Each new row is followed by its nearest point in the smallest flat space through zero that holds the last named rows.
In the rows, zero is written as 128.

k796, 4 rows:
[[125 101 132  72 119 103 110 137]
 [161  57 138 121 116  86 110 157]
 [129  77 128 128 115 123 134 127]
 [172  81 154 149  84 179 122 194]]
New rows:
[132 130 105 130 112 146 159 112] : [114 125 124 137 123 149 143 114]
[ 89 142 132 119 122 117 125  75] : [ 94 139 114 112 139 121 140  89]
[125 147 145 130 155 100 146 134] : [132 147 125 133 144 106 122 123]

k884:
[[136 128 130  65 154 148 123 132]
 [ 58  84 146 124 110 152 141 111]
 [141  61 104 127  99 147 153 114]
 [137 119 113 122 165 102 123 110]]
New rows:
[ 90 172 132 123 131 165 114 161] : [101 168 159 114 120 148 118 149]
[166 119 169 173 128 148 109 171] : [149 150 130 150 100 133 129 147]
[ 82 132 103 111 134 102 111 165] : [104 138 139 122 143 124 121 124]

k585:
[[ 97  75 122 115 153 186 120 132]
 [ 70 176 123  90 132 191 110 150]
 [220 140 107 131 184 149 133 155]
 [130 100 151 122 113 190 123 192]]
New rows:
[125 120 165 165 175 109  86 123] : [137 113 123 133 138 120 131 116]
[100 139  82 151 160 119 166 156] : [128 138 117 122 145 133 126 119]
[138  87 112  88 151 150 145 170] : [142  97 126 124 149 170 126 151]
[136  90 118  86 159 113 176  90] : [132  96 109 133 160 119 131  91]
[117 139 154 138 108 112 169 162] : [130 136 149 135  93 117 130 151]
[121 147  84 121 120 169 103 156] : [119 150 124 110 139 167 120 150]

k391:
[[ 76 145 114 150 138 110 119 156]
 [107 102 115 173  87 157 116 112]
 [ 94 119 183 115  94 114 153 110]
 [ 73 109 168 140 136 123 168  92]]
New rows:
[151 112  87 143 114 186  95 117] : [162 108  87 159 111 167 103 119]
[110 110  75 114 166 189 124 100] : [138 110  93 159 167 155 131 105]
[163 129  92 105  74 134 162 156] : [163 131 125 114  94 133 108 140]
[ 56 137 112 115 123 116 106  80] : [ 78 125 136 150 127 121 137 126]
[107 112 141 127 171 102 106 132] : [108 137 127 128 159 115 138 133]
[201  87 109 110  88 103 169 123] : [188 116 139 102 105 145 127 110]

k623, 4 rows:
[[164 123 143 119 138 164 159 124]
 [105 131 111 130 122 165 102 119]
 [155 125 126 139 151 181 102 112]
 [156  99 101 151 151 114  91 197]]
New rows:
[119 164 139 148 112 104 162 127] : [118 136 141 119 117 100 152 118]
[154 103 102 168 127 165 126 126] : [149 118 119 135 143 166 112 139]
[104 128 107 137 159 128 163 166] : [125 117 118 122 119 126 142 163]
[121 166 132 147 113 101 116 103] : [111 142 136 133 126  99 114  97]
[ 84 146 148 142 139  85 103 117] : [ 99 142 129 138 123  80 102 107]
[115  80  88  99 124 120 117 139] : [112 119 108 128 118 129 120 160]

k883:
[[160  28 228 133  89 136  75 178]
 [128  71 202 119 154 178 117 140]
 [130 103 185 109 116 214  71 140]
 [122 115 213 153 101 150  51 185]]
New rows:
[150 131 108  92 113 122 120 132] : [142 124 106 116 104 129 123 119]
[111 130 164 118 157  93 145 136] : [116 122 152 145 158 106 147 139]
[100 118 129 131 156  88 111 120] : [120 131 136 142 143 104 140 136]
[145 125 146 148 125 129 111 136] : [129 122 146 135 120 126 113 142]
[132 134 111  95 133 116 136  94] : [134 128 100 114 129 130 146 108]
[138 146 118 120 135 157 101 132] : [124 145 124 121 121 157 109 125]

k999 (4 x 8):
[[149 120 119 146 135 135 149  71]
 [ 99 228 111 100 174 134 139 125]
 [145 199 125 152 150 184 120  96]
 [124 164 108 148 131 152 121 185]]
New rows:
[106  78 142 124 101 103 158 170] : [118  77 123 121 109  93 133 167]
[134 132  87  95 136  80 127 142] : [107 127 110 108 138  93 150 144]
[121 128 114 105 162 141 139  90] : [126 144 124 118 144 122 143  89]
[132 114 159 111 106  83  88 149] : [115 101 159 100 110 110 102 150]
[138 108 153  73  98 162 146 113] : [129 113 156 113 120 125 112 107]
[ 92 146 107 131  98 140 152 136] : [122 141 111 131 135 125 138 145]

k879, 4 rows:
[[145 178 144 114  97 142 179 138]
 [117 105 178  66 174 212 160 105]
 [180  81 129 127  88 206 152 113]
 [101 140 150 107  51 163 200 148]]
New rows:
[ 97  91 106 106 127 185 128 131] : [106  80 139 113 123 167 132 121]
[108 123 135 165 145 155  97 145] : [120 107 124 131 139 126 111 124]
[135 100 170 124 126 128 135  97] : [127 111 135 118 134 150 130 121]
[119  99 114 139 121 124 119 121] : [120 100 118 138 120 126 113 128]

k462, 4 rows:
[[154 141 149  63  99 201  85 158]
 [141  96 135  35  84 157 135 175]
 [127 182 152  72 116 178 135 182]
 [138 176 111  73  53 216 190 159]]
New rows:
[ 82 113 134 122 182 118 144 123] : [112 128 137 134 154  91 135 139]
[135 143 117 108 120 127 111 145] : [130 133 135 111 126 139 121 140]
[129 120 168  70 148 122 171  94] : [122 118 131 102 124 116 144 149]
[141 104 105  43 149 104 139  99] : [130  85 128  90 116 111 132 144]
[181 104 151 101 123 117 139 158] : [131 104 135  90 120 124 124 148]

k118:
[[135 143 107 148  98 123 129 182]
 [152 132 189 102  85 172 138  99]
 [147 122 101 134 125  95 131 129]
 [169  80 102 132 154 147 135 221]]
New rows:
[145 128 127 108 187 152 119 117] : [125 100 135 115 172 142 127 119]
[168 120 131 162  92 138 124  83] : [157 131 139 118  95 117 136 100]
[124 146 156 102  82  96 143 152] : [140 149 134 133  83 126 132 133]

k19:
[[130 113 109 128 129 104  93 142]
 [181 139 121 152 126 164 130 137]
 [110 127 136 131 159 176  95 139]
 [113 127 121 152 107 100 159  97]]
New rows:
[ 62  62 138  85 110 157 140 134] : [ 69 124 150  98 146 127 125 123]
[125  89  87 143  79 129 111 128] : [134 115 101 157 118 104 109 124]
[112 146 114 110 121 142 198 129] : [124 144 150 116 118 133 178 110]
[133 142 101 111 128 118  99 122] : [133 120 118 124 129 115 108 139]
[131 176 107 139 140 120 111 162] : [143 125 120 129 131 131 110 141]

k601, 4 rows:
[[ 98  93 103 136 141 120 124 133]
 [153 102 103 144 102 130 151 140]
 [127 105 154 131  84 142 116  76]
 [154 151  52 133 102 109 139 156]]
New rows:
[108 134  92 166 123 162  85 128] : [108 124  99 128 120 118 113 118]
[123  93  65 115 120 145  58 110] : [ 93 109  78 130 106 113 103 103]
[149 140 103  58  77 118 120 119] : [145 159 103 122  86 123 117 108]
[122 120  99 112 128 142 129 125] : [121 123 108 130 124 122 125 128]
[122 198 140 126 130 125 116  95] : [128 188 142 106 124 124 102 107]

k659:
[[181 142 155  96 108 154 152 108]
 [157 112 173 134 188 135 161  73]
 [137 120 139 150 112 176 102  59]
 [131 112  93 182 106  84 134 118]]
New rows:
[120 102 117 112 132 126 132 127] : [123 127 128 128 134 125 128 132]
[132  66  97 120 128 136  95 125] : [112 123 118 144 123 133 110 120]
[132 129 163 122 187 143 146 121] : [129 123 163 113 184 136 144 115]

k646 (4 x 8):
[[164  90 123 130 148 147 140 144]
 [156 159 124 103 109  76 104 141]
 [145 162 141 131 144 160 122 174]
 [110 120  95  84 114 118 138 135]]
New rows:
[136 136 163 101 130 134 141 124] : [131 135 130 127 129 130 126 135]
[118 111 114 139 122 116 150  70] : [107  97 124 139 119 112 135  83]
[117 130 119 130 131 135 184  67] : [ 96 102 123 138 124 132 141  93]
[136 154  78 171 110 122 121 104] : [122 135 135 137 121 113 121 112]

k742, 4 rows:
[[129 126 196 137 106 148 125 150]
 [ 54 127 126 137 156 142 207 117]
 [145  96 134 169 164 106 106  99]
 [116 117  74 193 153 181 147 158]]
New rows:
[128  84 143 134 145 115 150 130] : [118 114 145 145 146 121 136 114]
[137 114 145 124 109 128 159 127] : [119 130 148 123 123 130 137 130]
[118 159 143 117 148  63 119 144] : [128 129 139 104 128 100 125 106]

k519:
[[ 65 101  82 102 152 175 111 175]
 [ 61 136 167 122 149  97 165 159]
 [ 98 108 146  61 183 162 158 206]
 [108 113 117 100 148 206 125 210]]
New rows:
[150 152 130  71 113 121 150  71] : [164 122 131 105 140  99 133  94]
[160 114 136  95 149 149 160 141] : [160 120 141  91 151 142 141 147]
[136 129  68 152  55 148 173 153] : [128 135 113 161 101 160 108 137]
[119 110 132 123 128 159  94 190] : [116 123 121 123 131 176 123 174]
[177  95 158  65 137 135  92 132] : [183 113 128  80 153 141 132 130]
[126 124 119 127 129 141  99 149] : [124 123 114 128 127 150 118 140]

k862, 4 rows:
[[148 153 129 103 105 134 134  97]
 [129 124 144  75  87 133 134 111]
 [159 119 113  93  74 142 132 109]
 [ 99 152 110 133 125 154 122 134]]
New rows:
[ 93 111 121 142  89 123 158  89] : [123 127 125 112 110 137 128 127]
[139 111 102 142 149 153 108 113] : [139 127 105 150 129 135 124 133]
[112 105 148 115  95 150 166  93] : [125 123 138  93 100 132 131 120]
[ 86  95 152 140 130 163 137 122] : [ 92 115 135 121 129 134 124 149]
[ 96 139 129 101 167 125 176 150] : [ 93 137 151 122 147 124 127 135]

k90 (4 x 8):
[[106 151 177 209 148  92 183 145]
 [146  95 147 228  92 105 228 148]
 [179 143 210 228 125 100 117 156]
 [217 155 152 197 116  72 197 120]]
New rows:
[120 157 108 145 161  95 116 111] : [124 162 135 123 153 108 132 119]
[183 128 101 130 159 108 153 155] : [168 140 120 130 123 109 151 116]
[123 131 140 136 104 157 173 162] : [117 108 127 151 115 131 156 136]
[145 124  98 114 157 134 109  65] : [144 142 107  90 134 125 118 111]
[119 122 135 136 164 157  91 157] : [107 126 148 130 136 142  88 141]
